The rows of a group lie close to one hidden flat surface of 13 dimensions, which passes through zero. Surfaces can cross.
In the rows, 128 means zero.
Some rows, each with its group after it:
[177 101  95  86 109 113 153 115 116 121 107 119 137 131  98 128 118 101
 105 159] | q_962
[131 100 181 145 152 134 104 165 116 103 140 110  84  74 131 201  57  84
 150  92] | q_596
[100 139 168 124 135 147 115 113 170 138 122 142 138 135 120 124 137  97
  95 140] | q_596
[116 129 185 148 124 151 148 121 130 140 135 169 133 114 137 149 118  89
 118 149] | q_596
[ 43 164 181  81 168 118 122 133 183 180 127 164  46  87 125 108 141  87
 134 101] | q_496
[149 125  83 129 128  71 100 137 130 123 105 134  82 119 105 138 125 119
 198  94] | q_596
[155  83 156 114 118 143 137 181 154 104 135  96  99 130 135 147 129 119
 134 119] | q_962
[162 153  99 151 159 125 104 129 199 106 152 180 128 192 152 161 148 119
 129 123] | q_962
[116 149 102 123  65 105 137 126 104 141 121 125 162  84  90 132 157 140
 171 123] | q_177
[ 98 137  98 102 130 127 104 154 137 140 117 122 173  91  93 137 137 161
 138  94] | q_962
[161 123 124 172 147 157 118 123  91  75 152 190  98 154 149 168  90 132
 136 146] | q_962
[198 129  92 103 126 129 165 135 134 109 128 129  97 213 148 111 204 184
 127 123] | q_496
[100 101  94  91 165 123 121 191 195  61 123 169  77 116 113 136  76 136
 115 128] | q_496
[101 110  97  99 128 152 115 107 142  90 120 162 127 121  83  90 149  82
 191 153] | q_496
[129  95 112  93 133 171 103 157 141 118 177 122  85 148 143 134 120 141
 120 149] | q_496
[142 101  98  94 124 152 151 175 137 174 150 110  97 137 177 142 133 181
 151 105] | q_496
[170 140 112 140 128  97  78 197 129 134 109 136 150  94 127 109 155 180
 116 133] | q_177
[207 146  97 148  97 112 142  75  55 113 112 151 117 174 136 171 133 130
  78 173] | q_962
[146 151 127 199 131  73 103 129 161 139 124 216 163 147 131 146 155  86
 113 147] | q_596
[115 129 136 162 130 106 121  99 127 148 101  74  71 132 153 123  61  95
 154 116] | q_596
[158 118  96 120 115 110 146 118 137 116 139 132  96 148 126 114 132 110
 180 128] | q_596
[ 92 144 137 140 146 117 126 150  90 112 171  92 132  63 145 114 126 146
 100 116] | q_496
[125 126 177 137 145 142 131 131 109  86 189 168 110 100 113 207 106 101
 141  87] | q_962
[148 157 104 124 137  77  98 141 143 148  90 122  62 152 125 127 137 163
 109 104] | q_177
[145 116 111 133 143 117 129 127 143 135  99 162 123 142 132 130 116 105
 149 131] | q_177
[145 125 145 141 113 108 158 127 105 127 125  84 114 127 156 142 107 135
  80 125] | q_962
[110 131 133  60 138 116 157  99 113 116  77 104 124 127  66 153 213  85
 128  85] | q_177
[146 171 152 131  59 113 142  99 106  86 154  66  82 146 105 147 135 167
  91 124] | q_177
[100 110 147 127 129 120 135 127 129 164 156 130 108 117 143 141 106  94
 126 117] | q_177
[157 136 136 109  92 134 121 106 131 199 125 152 112 124 141 175 119  78
  98 163] | q_496
[113 150  96 205 125 161 202  95  80  64  88 162 143 161 177 139  95 169
 156 134] | q_596
[142 138  89 106 130 135 139  86 135 109 112 183  98 163 105 150 132  98
 173 133] | q_962
[146  89 150 129 119 162 133 109 140 136 128 116 191 128 123  80 112  73
 126 183] | q_177
[117 113 123 107 179 108 102 121  92  98 142  82 159 126 101  64 160 141
  99 113] | q_496
[ 83 122  79  39 114 176 141  68 147 150  77 103 143 152  85  99 107 115
 124 160] | q_596
[100 131 120  64  86 150 169 112  65  97 168 106 131 103  80 119 224 151
 155 109] | q_177
[ 62 152  53  96  94 158 105 154 129  98  96 112  92 124 104 178 127 201
 133 105] | q_496
[129 151 169 110 126 147 140 121 132 104  97 104 121 125 104 120 143 150
 122 119] | q_962
[107  80 117  72 116 151 184 172 151 126 161 123 143 117 134 144 172 111
 144 114] | q_596
[121 134 103 103  95 106 143 131 151 155 126 103 153 106 113 115 148 129
 144 125] | q_962
[121 153  99 135 122  87  42 143 203 165 202 118 120 111 138 146 115  94
 105 127] | q_177
[ 75 178  68 160 177 128 100 102 143 111 151 127 161 148 152 160 127 144
 122  79] | q_177
[139 103 126 153 103 155 108 104 120 163 150 113 163 177 144 114 161 126
 163 137] | q_496
[139 155 137 128  70 129 141  95  97 180 121 112 118 109 130 195 123 103
 117 136] | q_496
[156  68 162  96 166 109 104 159 182  99 129 100 116 175 105  89 127 106
  51 143] | q_496
[115 142 125 130 100 139 131 112  90 138 150 160 133  87 113 112 130 130
 181 137] | q_962
[193  69 117 101 180 139 129 135  65 104 114 108 112 163 147  79 163 115
  73 170] | q_596
[ 95 124 125 116 117  70 156 154 166  84 132  90  85 112 108 142 131 107
 135  85] | q_496
[ 67 141 133  98 143 141 141  63 121 180 157 124  91 138 139 122 144  87
 148 105] | q_596
[ 91 125 110 143 137 150 171 144 142 106 103 146 143 158 157 114 151 145
 119 141] | q_596
[168 135  82 104 117  93 169 101 116 134 175 134 127 143 141 131 145 121
 100 145] | q_962
[155 126 141 127 105 121 114 123 142 122  94 147 143 112  91 149 113  93
 129 150] | q_177
[132  78 172 168 118 133 110 160  69 144 113  95 107 117 149 121 136 121
 128 140] | q_962
[139  93 131 130 133 124 113 134  99 124  98  54 138 106 127 158  63 114
  84 123] | q_596
[147 136 182 126 145 150 116 110 118 103 153 134  80 129 122 136 122 108
 139 127] | q_596
[101  62  78  77 152 116 130 180 186 145 158  43  86 148 153 136 110 104
 115  91] | q_177
[116 101  74 129 112  96 138 146  92 158 164 124 101 121 149 158 144 114
 167 104] | q_962
[101 148 135 131 138 114 129  82 113 166 120 117  79 166 147 127 108 132
  98 113] | q_177
[ 70 131 138 107 150 148 102 102 127 149 104 133 126 104  98 138  84 121
 164  98] | q_496
[127 163 146 154 134 103 120 123 138 116 103  92  98 145 135 160 133 136
 102  90] | q_177

New rows. What belongs after each?
[101 118 134 127 149 120  62 134 138 105 208 108 105 138 133 150  99 105
  23 140] | q_496
[101 140 102 130 162 148 148 115 114  88  64 168 139 155 119 128 170 134
 119 130] | q_596
[158 133 117 158 142  87 118 160 163 147 171 183 106 136 162 124 171  98
 169 122] | q_177
[171  65  89 136 149 142 159 127  45 118 127 169 161 130 160 131 100 117
 113 175] | q_596
[164 129 114 128  97  76 119 102 115 163 112 136 141 128  92 115 135 102
 143 145] | q_596
[146 103 159  90 108 131 179 110 175 122  98  95  96 151 115  55 135  72
 136 176] | q_962
[146 144 133 217 147 137 166 134 117  97 167 158 154 159 196 106 118 177
 154 130] | q_177
[150 145 154 135  81 137 158 171 168 117 187 130  88 111 152 147 142 151
 182 111] | q_962
[123 164 150 102 144 124 114 140 120 158  86 148 133  82 128 113 128 148
  45 160] | q_496
[129 121 122 124 134 148 145 122 105 114 150 131  98 131 145 123 100 135
 163 130] | q_596
[130 127  96 137 113  96 142 154 167  83  95 132 138 129  95 185 144 110
 163  84] | q_596
[ 85 139 123 144 171 167 138  85 173 111 140  91 148 171 158  94 142 102
 161 108] | q_177
[108 176 155 176 126 139 151 124 121 100 104 138 150 144 145 128 158 171
 113 115] | q_596
[142 119  52 155 126  92 112 129  79 152 145 156 224 116 138 110 126 160
  99 155] | q_177
[152 133 159 161  92 164 104  66  97  52 143 114 154 146  83 122 132  85
 135 170] | q_496
[118 137 121 124 133 129 138 101 126 116 113 150 136 125 109 130 115 117
 143 126] | q_962
[ 70 145 197 103  89 154 125  77 139 188 131 205 133  60  76 146 136  23
 205 147] | q_177
[ 67 176 106 113 119 137  74  91 150 162 193  94 138 116 129  97 151 123
 130 121] | q_177
[ 61 149 144 168 130 151 139 145 113 146 182 138 152  78 170 209  79 140
 142  73] | q_596
[144 114 133 168 140  96 126 124 137 104 141 132 161 145 132 131 104 110
 122 119] | q_496
[113 118 102 143 192 126 146  98 117 166 210 181 146 175 195  85 189 106
 135 124] | q_177
[156 152 154 129 135 137 132 100 124 117 136 155 140 132 127 137 110 121
  91 154] | q_962
[109  77  80 147  87 106 157 157 175 152 141  97 147 112 150 128  64 105
 193 125] | q_177
[ 82 115 151 196 113 123 121 154 193 115 144 139 133 154 152 101 144 110
 178 113] | q_496
[ 76 138 194  86 104 155 142  74 169 149  83  36 145 117  91  92 171  51
 146 116] | q_177
[150 159 122 158 125 112  89 116 162 135 145 115 126 147 141 105 131 121
 120 141] | q_177
[106  98 112  78 111 155 172 155 155 120 135 104 117 132 120 110 152 146
 156 123] | q_596
[110 171 111 158 125 148 137 101 127 116 183 161 125 140 152 107 157 146
 192 117] | q_177
[151 161 155 203  97 124 176 125 155 103 116 135 154 181 170  72 164 176
 104 164] | q_596
[183 152 136 115 103 135 124  85 132 149 195 155 142 153 124 100 129 127
 134 167] | q_596
[ 95  96  66 163 139  62 123 165 153  96 165  90 156 133 131 145 105 122
 142  81] | q_496
[130 136 131 123 129 111 117 132 146 126 115 135 114 125 119 170  89 119
  79 136] | q_496
[159 133 122 162 139 131 137 100 111  89 178 154 132 139 138 135 120 107
 151 133] | q_496
[136 107 113 179 154 133 105 186 114  96  96  92 162 137 156 137  87 197
  76 124] | q_962
[ 99 142 142  97 156 142 104  66 173 135  59 159 115 170  82 110 150  67
 146 131] | q_962
[ 62 146 145 166 117 149 132 152 179 152 173  62  76 122 199 105  34 180
 148 107] | q_596
[115 137 107 133 141 130 131 136 106 131 156 128 130  90 147 127 127 124
 141 122] | q_496
[ 57 161 183 123 106 141 100 197 162 183 132 123  91  77 135  87 131 225
 147 105] | q_596
[101 177 130 104 103 132  86  58 185 163 115 189 106 135  74 123  88  87
 171 149] | q_596
[ 97 158 159 110 141 132 120 155 163 175 117 146  87 121 153 126 144 153
  84 130] | q_496
[135 121 104 168 111 119 115 127  86 135 174 174 110 134 147 142 188 114
 217 111] | q_962
[146 107 148 165  93 134 158 140 121 195 153  78 146 155 180 133 156 151
 174  98] | q_496
[131 100 107 127 182 109  79 166 166 133 156 157  92 138 146 122 134  87
 116 129] | q_596
[116 126 122 170 122  89 109 131 116 142  44 113  97 120 130 119  79 130
 147 133] | q_596
[130 108 153  87 121 158 134 104 139 141 144 136 138 128 105 134 128  78
 118 147] | q_596
[110 133  73 140  98  94 148  89 114 165 132 102 170 135 134 151  98 111
 136 114] | q_596
[116 154 143 116 126  92 143 101 149 156 132 108 144 125 113 131 170 107
 116 102] | q_962
[138 111 112  91 145 144 122 161  79 101 140  87 111 126 123 126 179 200
 112  95] | q_962
[144 148 119 106 115 142 177  95 132  81  92 125 108 152 104 119 120 137
 139 136] | q_962
[142 119 150 111 157 128 118 117 128 116 138 133 146 132 113 126 144 103
  98 127] | q_962
[158 139 145 138  75 136 124 144 103 116 105 120 177  90  95 142 132 160
 142 142] | q_962
[128 134 158 146 186 139 124 116  98  80 213 184 137 122 137 163  89 109
  97 119] | q_962
[145 136  74 171 168 115 184 153  92  70 125 165 157 154 163 156 178 182
 156  79] | q_177
